The rows of a group lie close to one hidden flat surface of 10 dimensions, which passes through zero. Surfaces can cross.
In the rows, 128 means zero.
Some rows, each with its group after it:
[136 135 133  90 162  97 101  99 155  98 140 129  99 114 152 138 152 140]  Z979
[132 110 123 159 128 141 140 138 108  88 117  85  95 143 122 139 163 102]  Z319
[146  98 106 151 158 123 189 176 153 151 119 140 143 177  77 108 153 118]  Z44
[147 197 101 167 138  72 113 116 129 133 113 141 119 121 183  82 103 130]  Z333
[146 127 134 161 127 163 139 171 131 128 118 118  88 156 125 118 151 115]  Z154
[152 130  96 150 135  61 138  81 157 102  62 126  62  69 124  79  61 149]  Z333
[139 104  89  83 160 164 160 119 148 127 149 139 141 184 129 130 129 129]  Z979
[168 123 110 101 159 153 132 120  96 116  82 135 100 148 116 121  80 166]  Z44
[126 151 127 109  76 163 150 129 147  79 119  81  85 127 120 143 104 131]  Z319
[112 152 151 127 111 159 145 132  90 100 134 126 111 143 181 117 123 109]  Z319
[174 166 141 149 126 101 111 108  72 147 118 118 194 108 139 151 128 178]  Z154
[141  22 114 122 183 146 106 154 177 185 145 168 133 134  74 167 137 129]  Z319
[152 123 125 172  97 118 159 143 141 137 133  90 164 132 100 150 147 129]  Z154
[148 132 120 134 138 128 118 138 129 124 132 113 129 127 120 156 150 138]  Z333
[130  77 147 120  96 152  82  76 141 181 110 158 132  78 131 113  59 153]  Z979
[ 91 119 115 104  74 129 165 128 167 105 121 106 118 105  80 131  83 121]  Z44
[114 136 106 156 121 138 174 154 109 122 134 117 146 178 129 108 139  91]  Z979
[141 108 140 115 150 122 151 125 107 101 106 130  93 103 125 136 131 142]  Z333
[122 112 150 183 124  88 101 138 159 162 132 143 129 109 133 107 143 109]  Z319
[100 114 109 110 111 120 174 120 165 101 148 124 112 128 138 121 126 103]  Z319
[134 124 106 151 112 128 162 136 149 124 111 112 113 139 109 109 124 118]  Z979
[190 120 109 131 124 116 147  99 142 152 102 117 151  96 108 144 118 191]  Z154
[124 136 107 120 156  88 160 116  98 129 140 137 190 132 127 137 147 133]  Z979
[142 196  62 161 135  96 117 133 133 120 113 123 105 131 162 103  96 127]  Z333
[133  61  76 126 173 146 141 117 146 110 136 136  80 152 147 134 127  95]  Z333
[135 154 107  93 118 150 172 143 145 118 124 144  76  66 146 144 133 166]  Z44
[107 147 119 170  89 124 145 143 161 115 109 109  56  73 129  98 179 112]  Z44
[133  96  97  98 171  68  66  46 132 151 144 130 204 116  97 142 147 149]  Z154
[154 120 126 139 128  95 151 136 172 168 143 139 175 115 108 145 130 150]  Z319
[119 181 167  91 136 141 138 146  65 137 136 164 170 135 164 124 114 153]  Z333
[171  81 121 141 133 179 123 147 187 133 105 122  33 129 121 132 125 134]  Z333
[171 116 149 120 146 216 124 123  31 136 101 148 105 134 183 138 107 158]  Z154
[107 144 100 153 120  88 107  97 100 119 104 101 152 120  98 100 133 115]  Z333
[153 120  93 111 155 138 170 134 143 103 113 112 103 161 109 129 139 134]  Z979
[116 180 112 112 128 106 189 104  96 116 119 151 143 128 172  77 127 133]  Z319
[128  82 153 134 120 138 100 136 141 133 121 114 112 105  88 157 136 131]  Z44
[168 147 140 122 146  86 101  95 151 138 150 141 145 105 183 151 112 164]  Z44
[148 106 135 153 133 138  48  82 119 140 129 100 142 158 130 125 143 116]  Z44
[ 92 173 112 142 104 139 111 115 128 116 112 115 100 153 133  61 151  94]  Z979
[103 174 173 152  72  86 170 169 102  87 198  76 218 128 150 215 134 107]  Z319
[145 174 141 138 110  82 146 132 173 135 135 138 128  94 160 117 115 150]  Z154
[115 109 127  98 137 176  73  82  81 183 127 168 172 126 137 109 121 143]  Z979
[148 177 153 126 153 119 107 106  64 156 113 169 162 131 186  89 120 157]  Z319
[154 176 140 125 108 179 157 167  98 146 121 141 133 143 156 130 113 157]  Z154
[107 161 118 129 143  95 104 135 102 101  95 112 120 129  83 110 138 126]  Z154
[118 129 184 151  97 124 135 187 203 151 178 157  74  51 179 164 173 123]  Z44
[ 90 182 168 140  85 108 140 177 113  95 139 111 131 119 127 144  96 110]  Z154
[136 134 109 157 100 129 101 102 161 134 117  95 122 133 110 106 142 121]  Z44
[138 103 139 107 109 181 147 157 131 145 139 138 143 144 121 162  69 140]  Z979
[ 82 138 139 107  88 161 118 137 110 129 148 118 152 130 113 137 122 110]  Z44
[137  57 183 133 140 104  97 123 159 111 172 108 120  95 135 207 167 121]  Z333
[119  99 112 124 124 210  63 107 166 120 124 108  44 173 128  97 157  88]  Z319
[112 141  83 122  99 186 148 175 158 122 141 111  93 157 116 141 121 102]  Z333
[140 151 155 160 153  96 100 145  82 115 136 118 147 130 146 151 161 125]  Z979
[186 171 158 136 113 176 150 180 161 161 134 157  92 133 181 128 112 169]  Z154
[135 102 142 116 156 170 111 152 141 128 135 145  78 156 142 130 137 114]  Z154
[120 109 121 135 126 112 147 133 147 130 136 121 133  99 106 144 171 130]  Z44
[148  57 124 120 150 176 101 137 169 139 145 123  95 150 107 161 143 118]  Z319
[139 135 140 106 143 142 122 131 102 119 119 142 117 121 146 142 102 149]  Z333
[117 167 102 110  75 125 110 101 171 166 100 124 142  83  73  93 113 168]  Z979

New rows, each followed by its group:
[124 193  92 152  81 111 149 109 157 111  91 102  93 134 138  55  88 119]  Z44
[ 87 156 139 141 107 143 123 148 132 111 115 136  66 130 151  79 124  91]  Z154
[121 107 131 119 137 141  74  94 138 142 126 142 110 125 143 110 127 122]  Z154
[164 152  62 102 149 101 158  81 134 119  90 107 140 130  89 105 151 171]  Z319
[140 112 117 142 111 133 114 100  89 128 101  93 157 115  84 146 118 145]  Z154
[106 112 105 182 123  98  83  98 108 113 113  80 136 132  90 116 168  87]  Z333
[112 107 165 140 113 154  67 158 153 173 132 158 111 118 122 127  94 120]  Z319
[114 131 118  59 175 119 147 124  91 102 131 160 144 127 131 150 101 147]  Z154
[187 134 107  93 154  90 151 136 152 125 138 116 166  95  93 210 137 199]  Z333
[101 151 114 109 122 148  91 121  95 128 110 120 142 141  88 112 122 127]  Z154
[171  89 150 160  77 187  93 101 114 148  95  94 109  99 121 148  93 153]  Z154
[ 83 125 128 161  62  54 170 105  99  89 136  71 206  83  89 163 105 105]  Z154
[129 157 124 149  89 115 171 123 182 152 105 145  98 107 144  57 113 136]  Z319
[ 83  97  96 135 105 151 193 144 104 152 126 152 151 118 106 105 133 100]  Z979
[107 119 122 159 182  57 112 120  82 136 147 142 188 130 135 129 176 103]  Z319
[ 82 167 129 129 128  86 141 132 100  78 143 140 106 102 194 127  91  97]  Z333
[152 140 162 114 130 138 135 156 105 127 142 136 143 127 145 177 100 157]  Z154
[125 140 104  95 153 110 135 101  88 124 118 140 160 121 125 129 119 153]  Z154
[137 125 105 117 159 162 118 107  56 146 122 136 167 157 134 124 149 137]  Z154
[138 126 111 138 155  91 162  99  96  82 115 107 115 125 146 123 158 121]  Z319
[135 123  98 147 123 116 145 102 179 125 132 119 104 136 146 100 141 112]  Z44
[ 96 154  83  73 142 138 191 120  89 116 124 158 152 135 134 104 117 132]  Z154
[167 217 118 110 142 103 138 187 118 103 113  90 142 123  67 181 166 184]  Z979
[135  90 141 125 105 116 122 110 179 115 113 106 107 115  92 138  66 131]  Z44
[ 85  85 116 101 135 189 220 163  97  93 158 153 118 196 174 130  80  66]  Z979
[154 146 157 179  99 139 113 132  87 157 149 110 193 141 161 151 148 131]  Z154
[171  90  99 130 191 120 106  81  98 153 111 138 155 146 120 120 165 150]  Z979
[100  99 121 132 155 129 167 145 100 112 131 138 120 137 126 120 167  96]  Z44
[149 125 117 152 146 126 111 128 130 159 135 121 174 185 114 112 153 119]  Z44
[100 165  77 137  65 135 158 109 230 153 194 118 137 121 180 111 189  95]  Z44
[100 112 141  86 155 167 138 152  88 108 152 156 124 157 157 150 113 107]  Z154
[189 194 120 170  82 122 165 141 136 166 111 107 174 116 126 123 132 181]  Z154
[115 129 153 110  79 125 168 187 161 133 172 120 184 107  90 212  79 141]  Z319
[ 94 168 160 111 126  73  76 136 154 135 180 137 189 129 133 152 120 118]  Z154
[138 111 138 140 122 142 129 137 137 115 158 101 138 152 140 164 153 111]  Z319
[142 146 143  53 168 161  29  81 130 139 138 150 114 125 147 137 149 169]  Z979
[141  92 120  96 159 108 145 127 146  84 142 134  84  89 155 190  90 140]  Z333
[105 138 123 109 118 172 115 131  94 107  85 128  74 127 108 101  99 122]  Z154
[103  69 127 144 133 124 161 133 105 151 143 157 155 100 133 140 135 109]  Z979
[155 163 134 138 130  66 141 122 151 136 128 137 166 129 135 119  88 152]  Z44
[126  85  81 115 152 140 147 136 163  90 143 130  54 122 161 161  92 102]  Z333
[170 168 124 180 103 127 149 125 134 140  85 106 106 131 131  74 151 144]  Z319
[153 107 125 143 138  41 100  80 210 144 160 143 146  94 171 143  78 137]  Z333
[123 131 159 156 100 139 113 151  98 130  98 127 102  87 116 134 100 132]  Z979
[ 87 153 135 157  88 118 110 117 139 127 154 113 147 150 156  96 129  80]  Z44
[ 98 135 113  86 184  91 164 166  98  83 137 134 139 155  92 149 139 116]  Z154
[133 149 106 124 125 130 119 122 119 138 121 125 151 137 112 125 110 141]  Z333
[108 129 148 107 149 160 127 139  96 111 131 163  80 136 185 112 114 111]  Z154
[140  97 100 123 131 126 153 105 178 148 143 137 130 127 132 119 147 130]  Z154
[ 82 178 140 144  77 122  99 129 131 125 108 117  95  91 121  82 141 112]  Z979
[123 157  98  90 144 161 204 174 115 133 135 170 123 140 146 122 135 139]  Z44
[144 133 110 100 147 155 107 129  98 132 123 130 143 139 122 160 107 152]  Z333
[125 124  88  74 165 115 161 117 124  96  91 136  77  70  81 131 160 166]  Z979
[144 141  65 129 147 117 122 121 147 143 140 130 158 155 130 136 117 131]  Z333
[129 168 145 145 101 138 117 137 137 110 101 130  51 101 169  97  85 128]  Z44
[118 106 111 146 101 154 163 142 138 154 124 129 146 138 106 115 117 115]  Z979
[136 145 118 149 148 105 151 167 141 124 130 114 132 158 101 129 168 119]  Z154
[172  83 143 210 104 113 149 144 128 153 113 109 153 133 120 146  81 127]  Z979
[ 79 132 129 147 102 117 127 134 101 123 131 105 153 106  88 127 184 100]  Z44
[214 121 145 142 165 129  62 112 171 129 129  98 110 178 139 159 132 155]  Z979
[121 228 129 127 123 111  98 145  79 143 119 130 180 145 126 103 133 149]  Z154
[131 167 111  62 127 135 173 154 145  71 112 115  76 117  99 154  94 163]  Z979
[ 90 124 163 137  91 108 138 168 156 112 175 108 160 134 117 175 111  95]  Z154
[100 126 142 120  95 170 168 149 133 128 112 136  93 136 118  85 122 109]  Z333
[138 112 103 127 167  70 161  90 123  94 115 129 114 106 146 122 134 130]  Z44
[140 164 139 160 125 112  81 141 139 132 152 124 125 126 174 146 130 120]  Z333
[125 107  84  90 127 185 195 131  85 143 115 151 175 165 106 122  68 140]  Z979
